The first 6 rows are patterns. Each new row is the sum of 2 different patterns, raised or lowered, with some noise. Before adding, each is slid sideways (what falls off one end comes back at the other) and multiplied by a number that may be negative. Names go in the order of the patterns.
In the rows, zero is written as 100.
Some rows, each with the names of its patterns after it:
|  71 | 101 | 100 |  98 | 119 | 103 |  91 |  91 |  68 |  92 |  78 | 102 | 129 | 108 | 123 | 103 |  96 | 124 | 115 |  86 |  94 | 107 |  73 |  96 | 100 | 110 |  94 |  91 |  84 | 104 |
z328
| 132 | 114 |  98 | 102 | 112 |  92 | 101 |  96 |  86 | 132 | 108 |  95 |  99 |  81 | 132 |  94 |  95 | 103 | 102 | 115 |  94 | 111 | 110 | 114 | 121 |  99 | 107 | 107 | 104 |  98 |
z785
| 103 |  95 |  93 | 123 | 110 | 106 |  98 |  86 |  98 | 120 |  91 | 103 | 132 |  89 | 102 |  90 | 106 |  92 |  93 | 121 | 113 |  98 |  96 |  77 |  94 | 117 | 111 | 119 | 101 |  99 |
z771
| 119 |  87 | 101 | 106 |  97 |  68 | 109 | 107 |  68 | 110 | 105 |  92 | 103 |  95 | 116 |  98 | 117 |  92 |  93 | 112 |  97 |  99 |  96 | 107 |  86 | 132 | 100 |  99 |  97 | 106 |
z669
| 112 |  84 |  86 | 100 | 102 |  96 |  92 |  95 | 116 | 102 | 100 | 107 |  94 |  90 | 105 |  96 | 100 |  88 |  89 |  92 | 100 | 102 | 106 |  95 |  95 |  98 |  98 | 101 | 106 | 105 |
z536
|  86 | 107 |  89 |  93 |  81 |  98 |  94 |  80 |  99 | 114 | 101 | 100 | 103 |  94 |  83 | 107 |  98 |  94 |  94 |  98 |  96 |  93 |  95 |  97 |  89 | 103 | 122 |  99 |  90 |  99 |
z592

New rows, each followed by the names of its patterns:
| 112 |  95 |  85 |  95 | 109 |  81 |  68 | 103 |  67 |  81 |  92 |  98 |  94 |  80 |  83 |  89 |  56 |  96 |  89 |  87 | 105 |  97 |  73 |  99 |  59 |  82 |  67 |  94 | 128 |  91 |
z328 z669
| 86 | 87 | 80 | 77 | 73 | 80 | 59 | 72 | 73 | 63 | 88 | 69 | 79 | 79 | 90 | 54 | 71 | 91 | 78 | 61 | 85 | 77 | 81 | 91 | 63 | 68 | 83 | 81 | 97 | 55 |
z785 z592
| 114 |  80 | 100 | 117 | 115 | 117 | 104 | 107 | 107 | 101 | 106 | 114 |  89 | 107 | 109 |  93 | 114 | 109 | 105 | 111 | 140 |  96 | 108 | 114 | 106 |  82 |  96 | 115 | 107 | 105 |
z771 z592
|  96 |  83 |  84 |  75 | 117 |  87 |  98 | 139 |  88 |  93 |  80 |  83 |  82 |  75 | 117 | 127 |  98 | 106 |  75 |  88 | 128 | 116 | 107 |  94 | 100 |  82 |  88 |  88 | 124 | 102 |
z328 z771
| 140 | 118 | 114 | 139 | 117 | 117 | 124 | 123 | 117 |  90 | 119 | 115 | 123 | 131 | 105 | 127 | 124 | 135 | 114 | 129 | 115 | 117 | 106 | 118 | 113 | 103 | 129 | 129 | 108 | 119 |
z669 z592
| 116 | 114 | 106 | 128 | 130 | 127 | 113 | 136 | 119 | 119 | 110 | 104 | 113 | 119 | 125 | 141 | 118 | 132 | 114 | 105 | 117 | 107 | 115 | 118 |  99 | 110 | 127 | 121 | 111 | 133 |
z328 z536
|  95 |  92 |  67 |  90 |  79 |  69 |  64 |  77 |  66 |  86 |  88 |  92 |  83 |  68 | 109 |  72 |  62 |  92 |  82 |  89 |  73 |  88 |  87 |  85 |  92 |  80 |  77 |  90 | 106 |  79 |
z785 z592
| 114 |  93 | 110 | 116 |  98 |  93 | 143 | 119 | 107 | 135 | 121 | 124 |  98 | 119 | 125 | 125 |  93 | 144 | 117 |  96 | 121 | 102 | 107 | 123 | 119 | 149 | 119 | 142 | 109 |  86 |
z328 z669
| 113 | 105 | 104 | 109 | 119 | 108 | 104 | 116 | 107 | 100 | 118 | 114 |  93 | 104 | 114 | 112 | 105 | 116 | 112 | 110 | 125 | 112 | 109 | 112 | 114 | 117 | 103 | 111 | 112 | 101 |
z785 z592
| 121 | 123 | 139 | 125 | 141 | 109 |  90 | 106 | 102 | 119 | 123 |  92 | 100 | 123 | 122 | 111 | 140 | 119 | 114 | 101 | 118 | 115 | 139 | 120 | 141 | 111 | 117 | 121 | 100 | 101 |
z328 z536
|  81 |  90 |  56 |  86 |  89 |  96 |  76 |  93 |  89 |  82 |  80 |  69 |  98 |  82 |  84 | 125 |  82 |  96 |  85 |  58 |  79 |  56 |  82 |  74 |  70 |  74 |  86 |  87 |  77 | 104 |
z328 z669
| 109 | 111 |  99 | 121 | 105 | 102 | 109 | 132 | 108 | 111 | 129 | 103 | 108 | 117 | 111 | 118 | 105 | 119 |  94 | 110 | 116 | 106 | 112 | 108 | 112 | 115 | 122 |  92 | 115 | 110 |
z669 z536
| 110 |  94 |  71 |  79 |  78 |  95 |  77 |  79 |  71 |  98 |  85 |  73 |  93 |  98 |  84 |  93 |  90 |  84 |  67 |  88 |  82 |  85 |  84 |  91 |  83 |  80 |  83 |  86 |  80 |  95 |
z536 z592
|  80 |  78 |  94 | 105 | 112 | 122 |  93 | 102 | 101 | 105 | 103 | 122 | 105 |  99 |  90 |  91 | 102 | 114 |  92 |  99 | 116 |  84 |  88 | 105 | 116 |  93 |  92 | 117 | 115 | 100 |
z771 z536
| 101 | 109 |  84 |  98 |  87 |  86 |  63 | 102 | 106 |  66 |  92 | 102 |  85 |  79 |  94 | 106 |  97 | 106 |  90 |  91 |  95 |  86 |  94 |  91 | 111 |  82 | 113 |  88 |  82 |  90 |
z771 z669
| 131 |  98 | 121 | 125 | 128 | 109 | 109 | 126 | 109 |  92 | 114 | 110 |  99 | 119 | 117 | 111 | 121 |  94 | 119 | 118 | 127 | 105 | 119 | 123 | 119 | 126 |  95 | 117 | 112 | 139 |
z785 z669
| 105 | 121 | 108 |  96 | 110 | 104 | 102 | 111 | 122 | 103 | 113 | 118 | 121 | 100 | 102 | 114 | 113 | 108 | 112 | 101 |  97 | 111 | 116 | 113 | 117 |  95 | 121 | 112 | 124 | 101 |
z536 z592
|  92 | 102 |  83 |  99 | 107 |  89 |  80 |  89 |  89 |  95 |  68 |  93 | 112 |  97 | 110 | 106 |  85 |  81 |  79 |  88 |  82 |  88 | 106 |  95 | 112 | 101 | 100 | 110 | 101 |  85 |
z328 z536
| 105 | 122 | 130 | 106 | 124 | 137 | 111 | 101 | 129 | 129 | 102 | 128 | 128 | 119 | 122 | 126 | 125 |  98 | 130 | 122 | 115 | 137 | 111 | 128 | 122 | 139 | 112 | 143 | 136 | 118 |
z669 z592
|  92 |  92 |  81 | 105 |  56 |  67 |  87 |  96 |  80 |  80 |  91 |  93 |  86 | 102 | 114 |  82 |  96 | 112 |  65 |  80 |  92 |  80 |  94 |  85 |  81 |  73 |  97 |  95 |  77 |  90 |
z669 z592
|  81 |  86 |  88 |  59 | 102 |  97 |  88 |  84 | 111 | 104 |  77 | 105 | 100 |  99 | 107 | 103 |  90 |  98 |  80 | 114 |  96 |  94 | 102 |  90 |  78 |  94 |  98 | 117 | 111 | 111 |
z328 z771
| 136 | 125 | 135 | 111 | 111 | 116 | 117 | 117 | 141 | 123 | 120 | 117 | 109 | 120 | 140 | 117 | 131 | 130 | 102 | 121 | 114 | 121 | 109 | 112 | 146 | 129 | 117 | 122 |  99 | 108 |
z771 z536
|  94 |  83 |  88 | 118 |  82 |  82 |  88 |  92 |  77 |  83 |  93 |  80 | 109 |  99 |  79 |  86 |  73 |  90 |  72 | 102 |  91 |  97 | 107 |  96 |  86 |  95 | 110 |  83 |  84 |  97 |
z328 z669
| 108 | 124 | 121 | 107 | 114 | 130 | 115 | 105 | 122 | 149 | 116 | 107 | 161 | 107 | 111 | 124 | 104 | 118 | 106 | 124 | 117 | 127 | 134 | 104 | 103 | 113 | 107 | 109 | 131 |  75 |
z328 z669
| 124 |  93 | 102 | 131 |  92 | 103 | 109 | 109 | 113 |  98 | 104 |  90 | 103 | 112 |  98 | 106 | 105 | 106 |  95 | 107 |  74 | 114 | 114 | 106 |  98 |  93 | 118 | 105 |  88 | 103 |
z669 z536
|  98 | 100 |  87 |  86 |  71 |  99 |  68 |  83 |  80 |  72 | 103 |  87 |  82 |  85 |  79 |  61 |  69 |  95 | 103 |  85 | 111 |  93 |  94 | 115 |  71 |  78 |  95 |  95 |  96 |  63 |
z328 z785
| 85 | 89 | 92 | 77 | 83 | 86 | 89 | 89 | 89 | 95 | 80 | 79 | 89 | 83 | 69 | 80 | 87 | 93 | 93 | 81 | 94 | 85 | 89 | 88 | 86 | 95 | 78 | 69 | 80 | 83 |
z536 z592
| 75 | 90 | 85 | 68 | 70 | 79 | 65 | 78 | 66 | 84 | 65 | 77 | 79 | 59 | 72 | 93 | 76 | 79 | 74 | 67 | 60 | 84 | 78 | 78 | 70 | 73 | 74 | 71 | 74 | 82 |
z536 z592
|  82 |  98 | 116 | 122 | 118 |  84 | 117 | 117 | 108 | 109 | 102 | 117 | 101 | 108 |  95 |  73 | 110 | 110 | 103 | 116 | 103 |  92 | 103 | 124 | 108 | 104 | 132 | 108 | 100 | 118 |
z785 z592
|  95 | 103 | 120 | 121 | 103 | 104 | 114 | 113 | 101 | 114 | 127 | 120 | 125 |  92 |  99 | 116 | 125 | 120 |  93 | 135 | 109 | 111 | 105 | 106 | 111 | 100 | 119 | 110 |  97 | 110 |
z785 z771
| 100 |  90 |  80 |  49 | 100 |  73 |  92 | 125 | 132 | 109 |  91 | 120 | 109 | 105 |  89 |  88 | 108 |  56 |  94 |  81 | 113 |  96 |  76 |  83 |  99 |  73 |  91 | 108 |  65 | 113 |
z328 z669
|  76 |  76 | 108 |  83 |  90 | 110 | 105 |  86 |  83 | 108 |  92 |  84 |  81 | 107 |  82 |  91 | 102 |  66 |  86 |  97 |  98 | 111 |  94 | 108 |  88 |  68 |  90 |  66 |  64 |  91 |
z328 z592
| 113 | 127 |  85 | 118 | 116 | 107 | 109 | 100 | 112 | 108 | 120 | 101 |  90 | 114 | 100 | 112 | 103 | 111 |  76 | 101 | 112 |  99 | 105 | 131 | 113 | 118 | 127 |  84 |  96 | 122 |
z785 z592
| 112 | 107 | 111 | 125 | 123 | 113 | 120 | 113 | 117 | 126 | 119 | 112 | 111 | 111 | 118 | 115 | 115 | 115 | 110 | 113 | 124 | 107 | 122 | 124 | 110 | 118 | 113 | 118 | 110 | 104 |
z536 z592
| 110 |  82 | 102 | 101 | 101 | 127 | 114 | 103 |  96 |  75 | 101 |  86 | 111 | 141 | 121 | 139 |  99 |  96 | 132 | 125 |  92 |  98 | 113 |  95 | 106 | 109 | 125 | 100 |  92 |  96 |
z328 z536
|  84 |  93 |  63 |  90 | 101 |  87 |  84 |  84 |  73 |  72 |  68 |  93 |  69 |  93 | 108 |  86 |  83 |  77 |  71 |  80 |  80 |  85 | 107 | 102 | 106 |  90 |  83 | 112 |  92 |  97 |
z328 z669
|  83 |  93 | 100 |  97 | 113 | 105 | 101 | 108 | 113 | 117 | 100 | 106 | 109 | 104 |  98 | 129 | 106 |  82 | 101 | 113 |  93 | 108 |  90 |  94 | 126 | 117 |  94 | 101 |  95 | 122 |
z785 z592
|  85 | 109 | 101 |  78 |  85 |  88 |  98 | 107 |  91 |  68 | 105 | 109 |  96 | 133 |  82 | 105 |  96 | 103 | 106 | 104 | 102 | 116 |  92 |  91 |  88 |  86 |  94 | 101 | 106 | 126 |
z328 z785
|  68 |  66 |  63 |  82 |  78 |  79 |  77 |  81 |  57 |  70 |  84 |  83 |  76 |  93 |  73 |  78 |  91 |  60 |  73 |  81 |  79 | 104 |  61 |  85 |  88 |  76 |  74 |  73 |  83 |  73 |
z785 z536
| 138 | 140 | 122 |  93 | 123 | 109 | 124 | 126 |  97 | 102 | 138 | 131 | 116 | 150 | 124 | 116 | 106 | 118 | 144 | 150 | 117 | 150 | 125 | 128 | 126 |  90 | 118 | 132 | 125 | 157 |
z328 z536
| 101 | 107 | 134 | 105 |  80 | 125 | 104 | 105 | 108 | 115 | 114 | 101 | 124 |  71 | 111 | 121 | 102 | 127 |  87 | 118 | 108 | 120 |  82 |  99 | 117 | 104 |  97 |  84 | 105 | 109 |
z785 z669
| 126 | 114 | 104 | 106 | 108 | 121 | 107 | 117 |  76 | 107 | 114 |  97 | 128 | 107 | 120 | 118 | 116 | 109 |  88 | 125 | 105 | 102 | 100 |  99 | 112 | 104 | 106 | 110 | 106 |  97 |
z785 z592
|  97 |  85 |  79 |  91 | 124 |  74 |  82 | 115 |  80 |  82 |  95 |  89 |  93 |  74 |  94 |  69 |  79 |  93 |  81 |  88 |  96 |  86 |  87 | 103 |  71 |  87 |  90 | 101 |  81 |  61 |
z669 z592
|  84 |  89 |  85 |  99 |  95 |  90 |  93 |  73 |  89 |  90 |  83 |  80 | 102 |  84 |  72 |  69 | 103 |  86 |  81 |  73 |  73 | 112 |  90 |  60 |  78 |  63 |  97 |  80 |  85 |  76 |
z785 z536
| 129 | 117 | 119 | 105 | 144 | 119 | 116 | 134 | 148 | 101 | 111 | 147 | 107 | 116 | 136 | 110 | 123 | 107 | 125 | 104 | 128 | 130 | 111 | 122 | 126 | 121 |  96 | 133 |  96 | 118 |
z669 z592
| 137 |  89 | 102 | 110 | 118 | 136 | 113 | 101 | 129 | 118 |  96 | 123 | 116 | 128 | 109 | 121 | 138 | 103 | 101 | 117 | 125 | 131 | 119 |  96 |  95 | 114 | 118 | 111 | 111 | 107 |
z785 z771
| 111 | 111 | 108 | 135 | 108 | 107 | 111 |  96 | 136 | 115 | 105 | 116 | 115 | 129 | 116 | 123 | 119 | 120 | 121 | 114 | 120 | 119 | 115 | 111 | 129 | 118 | 103 | 122 | 129 | 108 |
z785 z536
|  90 |  89 |  81 | 100 |  83 |  75 |  85 |  87 | 105 | 107 |  90 |  71 |  83 |  86 |  56 | 103 | 107 | 105 | 101 | 102 |  97 |  88 |  91 |  88 |  93 | 116 |  83 |  78 |  84 |  85 |
z328 z771
|  67 |  91 |  95 | 102 |  84 | 104 |  85 |  92 |  68 | 100 |  86 |  88 | 104 |  83 | 104 |  87 |  59 |  84 |  58 | 114 | 110 |  95 | 110 |  95 |  96 | 106 | 110 |  84 |  96 | 111 |
z328 z785
| 105 |  82 |  81 |  94 |  83 | 117 |  90 |  72 |  73 |  60 |  94 |  89 |  85 |  94 | 101 |  49 |  73 |  91 |  93 |  95 | 102 |  78 | 105 | 103 |  42 |  95 |  97 | 103 | 107 |  72 |
z785 z771
| 113 | 106 | 119 |  71 | 130 | 121 | 117 | 101 |  78 | 121 | 127 |  95 | 116 | 170 |  90 | 104 | 132 | 105 |  96 | 112 | 126 | 127 |  92 | 107 |  70 | 113 | 133 | 110 | 130 | 112 |
z771 z669
| 101 |  88 |  98 |  75 |  71 |  94 |  93 | 111 |  68 |  91 |  86 |  93 |  75 |  83 |  95 |  84 |  96 |  86 |  73 |  88 |  70 |  83 |  77 |  96 |  88 |  87 | 106 |  92 |  82 | 111 |
z328 z785
|  98 | 111 |  90 |  97 | 100 |  96 |  61 |  98 | 104 |  61 | 105 |  94 |  81 |  93 |  90 | 111 |  95 | 109 |  85 |  87 | 106 |  92 |  96 |  92 | 108 |  71 | 119 |  95 |  94 |  91 |
z669 z536
|  94 |  88 | 104 | 103 | 111 |  94 |  81 |  89 | 100 | 103 |  94 | 116 |  78 |  82 |  93 |  98 |  95 |  95 | 113 |  83 | 102 |  98 | 102 | 101 |  93 | 134 |  87 | 102 | 111 |  82 |
z771 z669
| 107 | 121 | 103 | 148 | 111 | 133 | 110 | 111 | 137 | 111 | 121 | 118 | 131 | 113 | 149 | 121 | 119 | 117 | 124 | 150 | 111 | 117 | 124 | 120 |  83 | 127 | 122 |  79 | 142 | 126 |
z785 z669
| 117 | 121 | 118 | 116 | 111 | 108 | 105 | 117 | 108 | 120 | 113 | 104 | 110 | 108 | 111 | 111 | 111 | 118 | 119 | 107 | 114 | 122 | 104 | 113 | 116 | 104 | 118 | 107 |  91 | 136 |
z771 z536
|  78 | 110 | 108 | 100 |  98 |  96 | 112 |  96 | 109 | 106 |  99 | 105 |  95 | 101 |  88 | 103 |  83 | 114 | 114 | 100 |  91 | 102 | 100 | 102 |  94 |  98 |  95 |  73 | 111 |  99 |
z785 z669
| 118 | 112 |  97 | 110 | 105 | 109 | 104 | 107 | 122 |  93 | 109 | 125 |  99 | 108 | 117 | 112 | 114 | 120 | 121 | 105 |  89 | 104 |  94 | 103 | 108 |  95 |  93 | 121 | 132 | 105 |
z328 z592
|  96 |  84 |  87 |  91 |  89 | 112 |  63 |  96 |  85 |  84 | 114 |  63 |  93 |  89 |  93 |  76 | 104 |  93 |  79 |  80 |  84 |  89 |  79 |  84 |  89 |  84 |  65 |  72 |  85 |  64 |
z785 z669
| 110 |  94 |  87 |  85 | 114 | 111 |  88 |  92 |  85 |  89 |  89 |  89 |  99 |  98 |  89 |  96 |  79 |  98 |  82 |  96 | 106 | 113 |  84 |  85 |  81 |  85 | 105 |  99 | 111 |  84 |
z771 z669
| 136 | 125 | 114 | 150 | 126 | 121 | 117 | 122 | 113 | 136 | 122 | 148 | 127 | 115 | 129 | 106 | 128 | 129 | 132 | 163 | 126 | 132 | 117 |  91 | 108 |  99 | 127 | 119 |  97 | 109 |
z328 z592
| 117 | 124 | 128 | 103 | 110 | 116 | 120 | 129 | 125 | 110 | 133 | 108 |  91 | 126 | 121 | 124 | 112 | 123 | 134 | 108 | 112 | 126 | 119 | 127 | 127 | 107 | 114 | 101 | 113 | 116 |
z771 z536
|  89 | 104 | 112 |  82 |  97 | 101 | 113 | 101 |  99 |  95 | 108 |  76 | 107 | 106 | 106 | 128 | 112 | 104 |  90 |  70 |  99 |  87 | 106 | 130 | 112 | 136 | 110 | 103 | 133 | 118 |
z328 z536
